Each new row is followed by its nearest point in the smallest flat space through zero that holds the last named rows.
In the rows, zero is written as 128.

k208:
[[108 119 173 152 159 185 144 116 139 149 137]
 [112 151  84  90 112 150 135 133 159 148 101]
 [126 118  46  91 117  97 108 147  91 127 132]
 [139 103  79 143 168 113 142 182  79  98 103]
 [116  98 196 146 108 166 146 129 157 113 115]
 [ 89 127 116  78 122 138 174 135 103 111  88]]
New rows:
[116 144 116 135 131 163 134 121 156 118 155] -> [122 134 128 130 133 153 125 123 148 147 131]
[140 134 106 134  89 126 110 116 132 107 133] -> [138 125 117 121  99 111 109 130 140 124 132]
[140 110 136 154 125 118 126  69 110 133 146] -> [130 125 153 138 131 115 115 104 112 133 161]

k251 (6 x 11):
[[ 88 127 144  84 183 137  66 155 161 202 103]
 [125 110 117 120 187 149 102  62 119 205  93]
 [120 108 148 116 206 140 142 152 178 222 128]
 [113  82 173 113 194 166 149 112 214 163  83]
 [ 96  92 132 171 153 128 120 102 153 210 101]
 [107  86 114 150 146 186 105 152 139 222 112]]
New rows:
[133 135 101 124 120 189 169 102 132 107  74] -> [148 101 124 126 124 184 143  96 128 102 105]
[133  95 118 146 154 116 126 119 150 108 128] -> [127 118 138 137 134 126 142 114 144 125 120]
[118  82 160  98 116 161 161 155 127 194 129] -> [128 102 129 133 147 168 139 160 150 173 130]

k973, 6 rows:
[[184  96 118 103  84 151 109  92 110 179 119]
 [122  88 175 104  81 126  76  78 169 115 136]
 [136  96  86  44 115 131 118 123 155 139 175]
 [205 116  99  40 114 202 101 103 152 174 172]
 [187 120  78  57 115 104  99  91 144 106 115]
 [126 103 113  34 180 133  78 108  91 142 123]]
New rows:
[131 109 155 132 128 144 133 128 151 104 146] -> [120 130 148 131 121 140 121 125 155 118 144]
[117 136 148  91 131 120 102 125 175 107 132] -> [118 128 142  99 134 126 103 115 165  95 143]
[134 101 130 123  85 139 126 163 148 128 156] -> [124 111 125 125  94 135 139 131 154 140 159]
[128  82 138 124 112 131 168 194 166 137 117] -> [110 117 118 139 106 126 155 148 142 140 156]

k194:
[[106 137  94 114 116  85  98 109  45 133  58]
 [128 147 119 122 109 119 177 161 129 148 108]
 [181 134 104 158 129 138 147 109  91 167  81]
 [176 157  48 129  77  89  83 167  77 120 101]
 [120 187 119 103 102 160 135  94  76 115 159]
 [132 132  96 114 143 122  96 127 138  98 149]]
New rows:
[ 91 127 133 143 143 100 125 114 129 103 109] -> [ 97 115 133 116 144 110 118 121 125 121 112]
[127 143 132 154 194 119 124 124  82 128 194] -> [131 135 124 123 148 149 116  95 125 114 150]
[165 138 138 124 120 103 122 119  98  93 111] -> [139 134 114 131 116 122 109 123 103 127 119]

k694, 6 rows:
[[140  82 116 150 114 137  89  90 171 134 189]
 [140 139 180 129 136 150 179  98  95 119 170]
 [155 117 150 134 133  87 124 157  94 148 136]
 [129 132 125 149  73 135 116 138 139 120  90]
 [194 191 117 153  94 120 115 125 128 105 142]
 [139  88 156 139 117 121  94 158 117 146 151]]
New rows:
[106 163 145 160 158 141 125 136 134 111 152] -> [131 148 135 118 143 152 127 129 125 116 146]
[152 139 169 109 113 124 172 113 106 134 158] -> [148 137 167 135 127 127 167 110  97 126 153]
[ 96 172 156 100  96 115  89 102 129 143 154] -> [135 135 132 131 122 143 120 127 132 121 140]

k395 (6 x 11):
[[105 134  88 154 183  72 146 181 105 201 119]
 [ 87 129  91 101 129  89 109 151 112 180  81]
 [ 86  95  85 128 169 132 139 187  70 190 138]
 [ 68  79 119 127 172  74  73 181  91 125  82]
 [139 123 105 169 184 110  58 163  97 182  72]
 [ 89 103 121  48 191  67 156 175  71 203  82]]
New rows:
[108 104 116 123 171 154 160 154 148 150 101] -> [121 118 121 120 150 126 140 147 106 152 131]
[129 146 168 150 133  87 122 131 124 121  90] -> [138 136 146 135 148  85 113 127 142 117 101]
[162 163 156 148 148 111 131 117 119 175  62] -> [174 160 136 128 159 104 114 118 132 172  84]
[ 96 126 135 157 127 114  96 132 144  90 152] -> [105 116 128 162 120 114 108 136 142  85 138]
[165 146  81 123 181 142 137 118 118 127 140] -> [156 136 128 141 152 141 140 132 118 155 136]
[129 104  47 163 130 100 123 115 148 113 135] -> [105 136  98 171 116 112 117 142 143 128 136]

k119 (6 x 11):
[[157 116  53 153 116 137 157 161 120 131 117]
 [ 96 134 132 127 126 122 125 158 102  85  83]
 [129 155  88 143 124 137 164 155  85  84 134]
 [113  98 131 206 146 114 151 130  91  87 119]
 [111 101 120 114 132  82 115 131 141 145 106]
 [172  98 101 128 156 136 169 147  59 132 127]]
New rows:
[160 167 132 144  87 171 137 151 129  70 144] -> [134 176 120 148 106 186 140 142 123  90 138]
[119 120 134 127 118 181  74 124 123  93 149] -> [126 147 155 136 119 167 117 127 135 113 124]
[118 190 185  78 135 124 133 137 119 154  92] -> [114 155 169  62 130 138 107 131 118 123 115]

k220 (6 x 11):
[[135 159 144 175 126 130 168 114 116 146 162]
 [ 94 182 159  85 213 132 122 104 134 142 181]
 [103 152 128 177  93 115 103 130 123 126  88]
 [162 155 114 147 106  97 141 164 144 172 189]
 [156 125 138  80 110  91 163 181  83  94 159]
 [ 57 162 120 116 109 147 182 157 170 114 116]]
New rows:
[135 135 102 160 146 120 162  88 131 117 146] -> [135 131 136 154 135 144 155 106 126 138 143]
[ 82 148 131 108 137  93 121 146 139 174 139] -> [101 167 125 113 137 111 111 149 151 144 145]
[105 137 158 162 114 139 141 169 135 149 100] -> [104 148 125 156 102 127 140 137 136 127 113]

k610, 6 rows:
[[124 105 156  66 105  53  72 147 130 130 109]
 [ 48 139 162 132 140  90  90 111  97 191 155]
 [171 156 179 144 132  67 106  94  34 157 113]
 [134 131 164  92 120  34  83 125  94 113 132]
 [102 113 129 114 155  79  66 152 133 165 109]
 [ 78 105 180  47 133  34  78 101 116 139  71]]
New rows:
[194 129 120 146 148 115 124 131 131 112 140] -> [182 136 112 148 139 117 124 143 117 104 129]
[ 62 105 116 135 144 132 130 132 110 134  62] -> [ 87 116 128 118 163 134 125 108 140 152  83]
[118 107 115 157  67 135 152 107 122 128  98] -> [134 125 139 120 103 156 150 116 126 135 118]
[148 134  62 154 120 143 149 124 131 103 107] -> [158 130 100 148 145 155 150 133 142 102 119]
[100 134 127 131 131 163 130 166  94 170 119] -> [114 126 130 145 126 154 120 134 123 178 127]

k529:
[[102 150 138 166  74 149 183 181  80  82 119]
 [188 118 153 104 114 141 145 116 135 160 110]
 [152 112  82 171  89 102 152 152 108 120 113]
 [141  89 159 135  82 126 150 117 127  99  67]
 [157 152 136 185 121  44 139 129 166 124 120]
 [169 137  89 158  92  67 130 128 130 104 117]]
New rows:
[129  90 127  84 146 124 133 141 125 163 115] -> [137  97 125 113 141 150 124 119 131 158 121]
[107 127  87 169  92  84 148 143 139 157 136] -> [130 123  92 181 123  92 141 151 128 135 131]
[150 124 118  99 102 130 119 127 142 131 152] -> [154 135 116 105 121 130 120 119 124 130 133]

k904, 6 rows:
[[129 139 180 133 167  62 139 125 122 167  87]
 [133 145 132 153 147 152  96 120  91 128 101]
 [190 137 144 107 155  96 122 137 131 165 144]
 [144 133 137  92 106 132 140 115 158 116 116]
 [108  83 191 131 139 156  94 106 129 156 115]
 [151 147  96 112 132 115 124 131  88 107 134]]
New rows:
[110 114  90  62 140 165 115 113 143  62 114] -> [123 121 109  83  89 159 126 106 119  76 123]
[130 155 118  62 123  75 120 147 129 102 121] -> [147 142 118  78 120  82 152 123 116 106 121]
[126 140 100 100 122 128 181 108  84 153 189] -> [135 116  96 108 125 104 138 142 109 117 170]
[ 62 189 135 107 129 122 116 164 138 162  87] -> [104 151 139 152 133 113 144 126 138 128  86]
[115 124 150 111  84 134 111 106 129 125 105] -> [116 118 149 107 112 144 124 106 134 113 104]
[148 168 129 126 108 124 175 118 115  83 129] -> [137 160 101 111 112 116 149 126 129  98 110]

k854 (6 x 11):
[[147 125 143  83  59 119 110 200 117 148 114]
 [179  82 161  67  34 169 146 121  92  97  59]
 [143  96 212 114  63  75  97 169 168 144  82]
 [193  86 130 110  79 190  73 154 121 142  93]
 [197  90 169  95 102 127 133 190 174 132  80]
 [206 110 170  88  76 105 124 148 127 122  56]]
New rows:
[123 135  62 151 117 103 129 127  80 173  78] -> [144 161 102 124 122 114 107 119  86 136 126]
[131 117 111 110 163 129 127 114 177 160 108] -> [145 120 130 141 160 131 129 133 158 130 126]
[107 138 125 148 130 194 128 152 110 169 122] -> [117 117 106 130 123 172 111 143 123 138 150]
